The first 7 rows are patterns. Each new row is the sum of 2 different patterns, raised or lowered, with some noise. Before adding, each is slid sideways (what falls off one end comes back at the other) and multiplied by a number that may be negative. Names go in the order of the patterns.
In the rows, 128 means zero.
Some rows, each with the names of its patterns after it:
[138 122 144 144 152 156 154 129 143 157 130 103 140 110 128 151 150 148
 135 105 161 119 138  97 144 129 118 146 125 153 145 115 146 137 162] : Q375
[116 152  95 151 131 131  97 149 160 103 126 163 110 147 114 158 108 107
 140 158 118 125 110 147 152 133 129  95 128 127 148 100 108 114 160] : Q651
[140 116 137 144 146 154 135  98  96 116 112 131 162 144 128 140 126 108
 133 162 154 147  94 115 146 144 122 155 136 129 145  97 158 135 161] : Q596
[151 105  97 150 108 158 116 144 116 148 140 132 126 114 114 157 114 149
 105 137  98 162 161 105 139 128 140 112  97 151 123  97 125 118 117] : Q892
[151 132 152 141 146 134 146 110 140 162  95 132 143 122 106 127 152 113
 120 155 162 103 131 128 157 117 157 142 126 114 137 136 137 102 149] : Q519
[125 122 131 105 129 153 140 137 101 126 115 159 150 155 147 118  94 137
 153 146 151 163 109 111 155 124 116 149 129 156 163 146 160 107 125] : Q956
[ 97  94 110 102 144 134 136 101  94 113 158 104 122 107 141 126 150 104
 106 152 133 139 159  93 100  98 122 129 127 128 156 122 127 134 102] : Q926

New rows. What belongs after each?
[ 98 159 138 113 130 135 132 147 108 122 169 118 123 141 155 157 103 134
 163 101 126 159 147 132 124 160 115 127 134 146 151 124 146 152 126] : Q892 Q519
[150 107 128 118 156 144 148 177 171  92 170 128 170  98 176 149 125 141
 140 165 159 102 171 163 171 165 142 166 156 173 147 170 166 122 167] : Q375 Q519
[ 98 103 140 118  94  66 128 129  82 119  87 107  88 159 161 117 107 123
  92 119 102  90 115 133 140  90  97  86 168 143 114  79 132  76 137] : Q651 Q596
[ 77 153 108 132  97 126 134 115  72 118 128 118 114 148  75 108  81 119
 108 128 114 112  91  92  72 142 143  95 117 102  95 112 103  65  85] : Q651 Q956
[121 148  92  97 144 107 104 112 120 137 108 129 146 120 112 137  94 135
 123 106 131  89 132 101 135 108 100 120 121 139 130  90 132 106 142] : Q375 Q892
[ 65  83  97  97 121  82  65 110  54  62  32  78  61  89  99  87  75  65
  62 121  67 100  71  90  92 112  78  81 121  88 103 128  54  41  64] : Q375 Q926
[69 84 62 40 28 29 83 63 54 44 60 55 79 90 46 55 61 52 30 39 67 47  4 49
 55 35 69 18  8 60 39 76 25 73 67] : Q375 Q892
[ 79 115  68  96  94  99  92 116  88  96  81 126  82 124  68  86 103  80
 102 100 102 116  73 107 128 100 104  91  79 112 126  69 103  70 117] : Q651 Q892
[145 134 138 149 160 169 171 152 158 155 157 158 159 175 161 138 136 176
 163 173 160 138 126 177 159 128 158 143 147 189 174 184 140 146 146] : Q956 Q926
[177 185 157 145 158 172 134 157 175 175 158 178 178 187 166 167 163 151
 165 183 172 146 157 174 184 153 174 153 184 175 155 144 159 160 159] : Q519 Q926
[155 124 176 119 190 140 140 129 171 136 131 138 163 141 158 153 163 140
 163 173 121 134 179 119 159 144 123 123 142 186 132 137 154 191 136] : Q651 Q519
[165 146 170 162 143 179 130 128 142 136 141 141 135 147 165 141 143 138
 145 161 170 170 161 139 116 145 176 151 171 158 137 120 180 159 127] : Q892 Q956
[ 57 100  80  65  85  76  57  78  79  77  34  83  79  75  53  71  68  53
  66  74  58  92  97  61  97  82  79  63  66  66 119  62  98  58 118] : Q375 Q651
[ 59  58  55  60  79 107 110 105  94  79  58  59  69  59  76  89  87  58
  66  56  96  88  82  60  85  53  82  82  80  98  49  89  59  78 106] : Q596 Q926
[138  66 113 126 138 147 156 107 128 146 119 117 127 102 126 144 122 166
 108 128 102  94 116 124 108 143 121 142  99 139  95 137 164 155 150] : Q956 Q926
[121 124  90 130 111 164 117  84 159 130 128 150 161 119 113 158 126  71
 100 121 116 140 114 147 100  83 151 121 119  81 125 141  89 116 110] : Q375 Q519
[146 111 137 138 151 153 123 112 146 145 129 112 124 133 140 157  97 140
 126 112 136 159 167 122 129 150 120 123 128 147 116 136 157 168 137] : Q651 Q926
[149 163 132 142 169 143 160 164 123 123 153 169 132 153 166 167 137 131
 160 167 154 169 147 148 144 160 163 153 112 141 152 139 162 171 164] : Q596 Q519
[102 155 120 141 167 195 143 123 168 139 147 114 166 175 121 172 199 178
 170 178 114 162 167 149 191 133 133 153 162 146 126 144 131 179 178] : Q892 Q926
[121  99 152 116 120 163 178 146 128 146 119 104 108 149 135 150 109 121
  95 113 162 157 117 120 134 140 113 117 122 138 105 117 109 113 160] : Q596 Q519
[ 93  78  87  99  63  71  77  87  88  83  93  81 116  86  60 110  88  96
  98 114  80  68  91  91  81  87 107  81  86  64  85  83  91  84 104] : Q519 Q956
[105 110 111 112 141  69 109  92 147 115 115  93 107 111 100  84 117  77
 114  94  82 107  87  73 110 103 104 109  94  84 104 108 101 120 101] : Q375 Q926
[107 134 111 140  94 125 107 111 135 116 124 120 103 125 139 150 131 127
 126 112 123 132 126 123 137 130 106  99 117 130 128 122 122 133 111] : Q375 Q596
[103 106 123  74 113 149  82 108 107 161  91 110 146 125 101  97 101 150
  92 130  96 106 112 110 108 102  71 110 133 106 108 124 152 111 146] : Q375 Q519
[ 84 156  70 101  54  95 133  92  86  78  65  86 144 134 102 130 133  71
 114 114  85  98 117 105 102  62 104 139 154  84 100 129  73 110  93] : Q375 Q596
[116 123 138 144 134 121 121 111 110 115 108 134 120 133 123 123 115 116
 143 126 139 121 110 111 119 131 117 129 143 107 108 125 108 105 132] : Q375 Q956
[118 143 125 122 131 171 148 115 109 156 117 161  87 126 152 109 173 121
 169 140 136 159 144 164 132 117 171 137 171 143 165 113 172 185 117] : Q375 Q892
[118 111 103  92  75  71  87 108  97 114 119  81  66 104  95  79 112 102
  99 109  93 114  72  86  86  95  88  68  92 100  88  83  59  77  84] : Q956 Q926
[115 105 104 156 101 135 145  90 132 115 145 118 104  98 109  96  98 103
 151 140 116 122  90  97 115 152 112 113  77 124 117 140  86 148 121] : Q651 Q596
[ 84  74  80  67  97  85 111  87 102  93  96  56 103 106  96  99  98  77
  65  54  92  94  96  82  68  71  89  54  85 117  60 112  92  87  83] : Q892 Q956
[148 174 140 130 173 119 173 138 181 142 129 155 167 157 165 148 132 108
 126 130 137 170 151 144 147 154 123 134 192 167 156 120 147 163 148] : Q596 Q519
[124 112 122 146  89 113  96 133 126 127  94 114 118 130  90 128 129  85
 102 148 100 115 113 165 101 123 133 127 100 107 107 157 115 135 117] : Q375 Q651
[ 61  95  51  92  98 116  74  90  91  60  90  87  88 105  51  71  70  87
  85  89  78  68  74  48 101  77  83  91  95  81 107  95  85  72  52] : Q375 Q596
[125 122 115 139 137 109 143 113 140  95 141 153  96 106 136 119 120 110
 120 110 116 156 141 108 111 139 149 125 118 136 107 133 112 125 125] : Q651 Q519
[ 28  73  48  71  58  32  80  51  22  60  75  75  95  54  36  68  38  96
  49  83  65  83  59  55  55  73  61  84  45  91  30  71  37  89 116] : Q596 Q892
[128 169 106 122 150 115 122 116 142 169 100 144 149 155 133 142 125 140
 157 105 139 122 132 119 124 115 130 123 126 131 128 100 145 112 134] : Q375 Q892
[104 139 104 152 147 148  81 161 136 136 121 187  86 115 143 145 116 104
 157 183 101 135 148 149 160 147 111 129 160 111 166  82 129 106 168] : Q651 Q892
[130 113  97  96 110 109 139  94  91 125 108 120 154 105 100 101 110 100
 108 116 131 113 125 118  80  80  80 119 103 119 113 125  82  87 104] : Q596 Q926
[126 167 156 149 174 128 129 134 129 159 147 159 166 136 148 155 137 139
 127 122 115 149 142 151 144 132 137 168 131 133 135 167 155 167 117] : Q596 Q926
[133 159 125 114 119 114 125 119 137 144 121 131 112 115 135 138 135 127
  98 110 139 130 113 142 147 124 147 115 133 122 136 132 137 117 142] : Q375 Q596
[115 115  98  90  92 113 121  80  93  92 101 113 124 102 114 103 105  90
  99 118  93  99 128 109 125 105 126  87  92 103 127 113 108  81 120] : Q651 Q926
[ 55  77  58 125  89  74 125  91 103 100  93  87  72 127 103  87  47  97
  72  81  83 131  68  67  84  88  62 105 103  93  83  89  76  77  64] : Q519 Q956
[ 69 132 103  58 115 106 111 103 103 110 102  94 112 119  81  85 110 100
 132  86 108  53 125 125  95  89  85  99 108  68 134  72  90  98  93] : Q651 Q892
[144 127 112 143 135 129 133  91 121 114 132  92 108 136 160 109 142 133
  96 105  61 129 100 164 136 118 102 102 121 173 103  89  73 122 105] : Q596 Q926
[135 147 142 120 135 124 133 117 127 153 162 139 149 148 152 146 117 128
 145 154 142 138 119 133 119 126 139 153 126 128 126 115 121 169 151] : Q375 Q956
[113 106  96 148 127 127 118 130 126 120 115 127 118 136 124 145 101 107
 111 107 126 136 120 107 125 110  96 150 134 107 132 142 116 115 119] : Q519 Q956
[160 164 131 145 151 188 110 124 148 146 162 164 153 165 165 150 146  97
 149 146 158 141 152 158 186 155 153 113 158 168 173 130 139 190 129] : Q651 Q926
[146 127  92 122 139 122 130 111 102 118 138 131 140 105 132 113 114 124
  88 101 114 115 109 111 121 115 122 113 127 149  98  93 112 142 129] : Q956 Q926
[149 113 109 127 148 168 151 168 100  75 155 149 149 148 176 132 100 162
 147 121 158 139 144 180 169 149 123 109 136 115 142  96 124 153 144] : Q892 Q956
[153 135 125 143 118 145 150 118 141 124 115 139 123 117 106 127 138 113
 140 108 150 139 113 116 128 161 106 144 131  97 153 113 146 110 124] : Q651 Q892
[117 134  98 141 143 131 160 108 127 106 111 146 126 118 130 124 142 166
 170 136 144 125 116 134 140 110 144 152 138  99 113 107 171 154 107] : Q596 Q926
[137 150  89 126 144 154 123 123 131 112 141 147 152 145  98 112 147 147
 155 151 165 113 123 134 129 138 119 128 157 149 124 149 123 111 116] : Q519 Q956
[125 147 132 149 164 127 137 139 107 172 158 172 147 132 143 145 128 154
 142 122 140 151 151 150 168 136 135 138 153 150 150 135 164 150 136] : Q596 Q926
[109  99 100  95 124 107 108  80 128 125 113 100 116 101 123 102  93 108
 136  76  90 123 101  75 112 106 102  85 126 132  86  90 109 120 105] : Q651 Q519
[146 133 136 130 127 129 115  92 119 125 146 104 138  94 108  88 103 114
 157 119  85  99  92  73 149 143 109 123 125 100 115  82  91 102  87] : Q956 Q926
[117 117 144 154 141 101 132 128 157 125 148 126 139 147 163 109 106 173
 142 150 149 119 104 110 138 150 136 138 158 150 129 133 119 105 108] : Q519 Q926
[159 157 166 152 166 144 149 136 182 173 162 155 159 166 167 156 162 138
 133 160 164 167 168 163 191 162 151 162 147 163 149 162 135 162 153] : Q956 Q926
[140 134 139 169 162 176 139 140 139 146 111 168 144 122 197 178 172 171
 190 136 129 152 181 164 141 138 171 156 150 146 133 120 174 181 121] : Q519 Q926
[157 147 171 159 162 127 179 140 157 134 167 128 179 151 143 148 143 113
 188 187 162 153 167 142 160 123 169 142 136 176 188 170 162 161 147] : Q651 Q926
[107 141 142 126 112 118 115 134  96 152 104 130  87 155 136  99 133 128
 128 107  95 153 108  88 118 103 109 133 102  91 148 101 132 128 134] : Q892 Q519
[150 115 130 121 129 144 158 139 118 109 154 141 127 139 109 142 145 149
 126 107 119 147 119 146  97 143 142 137 113 129 146 107 142 161 131] : Q651 Q956
[153 109 156 162 108 129 178 122 148 133 189 122 136 158 161 125 132 127
 177 149 157 142 134 137 146 171 110 132 120 166 143 159 112 149 143] : Q375 Q651
[105 108 105  57  79  75  96  85  82  90 108 103  92  96  68  85  80  88
  61 108  85 112  65  71  82 124  67  75  91 102  75 114  69  85  92] : Q651 Q926
[105 109 135 121 113  65 104 121 108 110 161 115 133 131  71 127 108 142
 146  80 133 123 157 127 121  99  73 109  83 107 159 118 111 101 107] : Q375 Q596
[167 139 153 148 141 114 114 159 156 152 176 131  99 154 149 154 150 168
 147 149  91 171 148 173 122 140 163 154 173 170 157 110 119 107 129] : Q596 Q519
[ 91  86  99 107 126  93  81 112  99 104  88 100  89 103 113 102 129  95
  77  98 102 122 105  96 122 106 114 121 105  85  93 109  88  88 109] : Q375 Q926
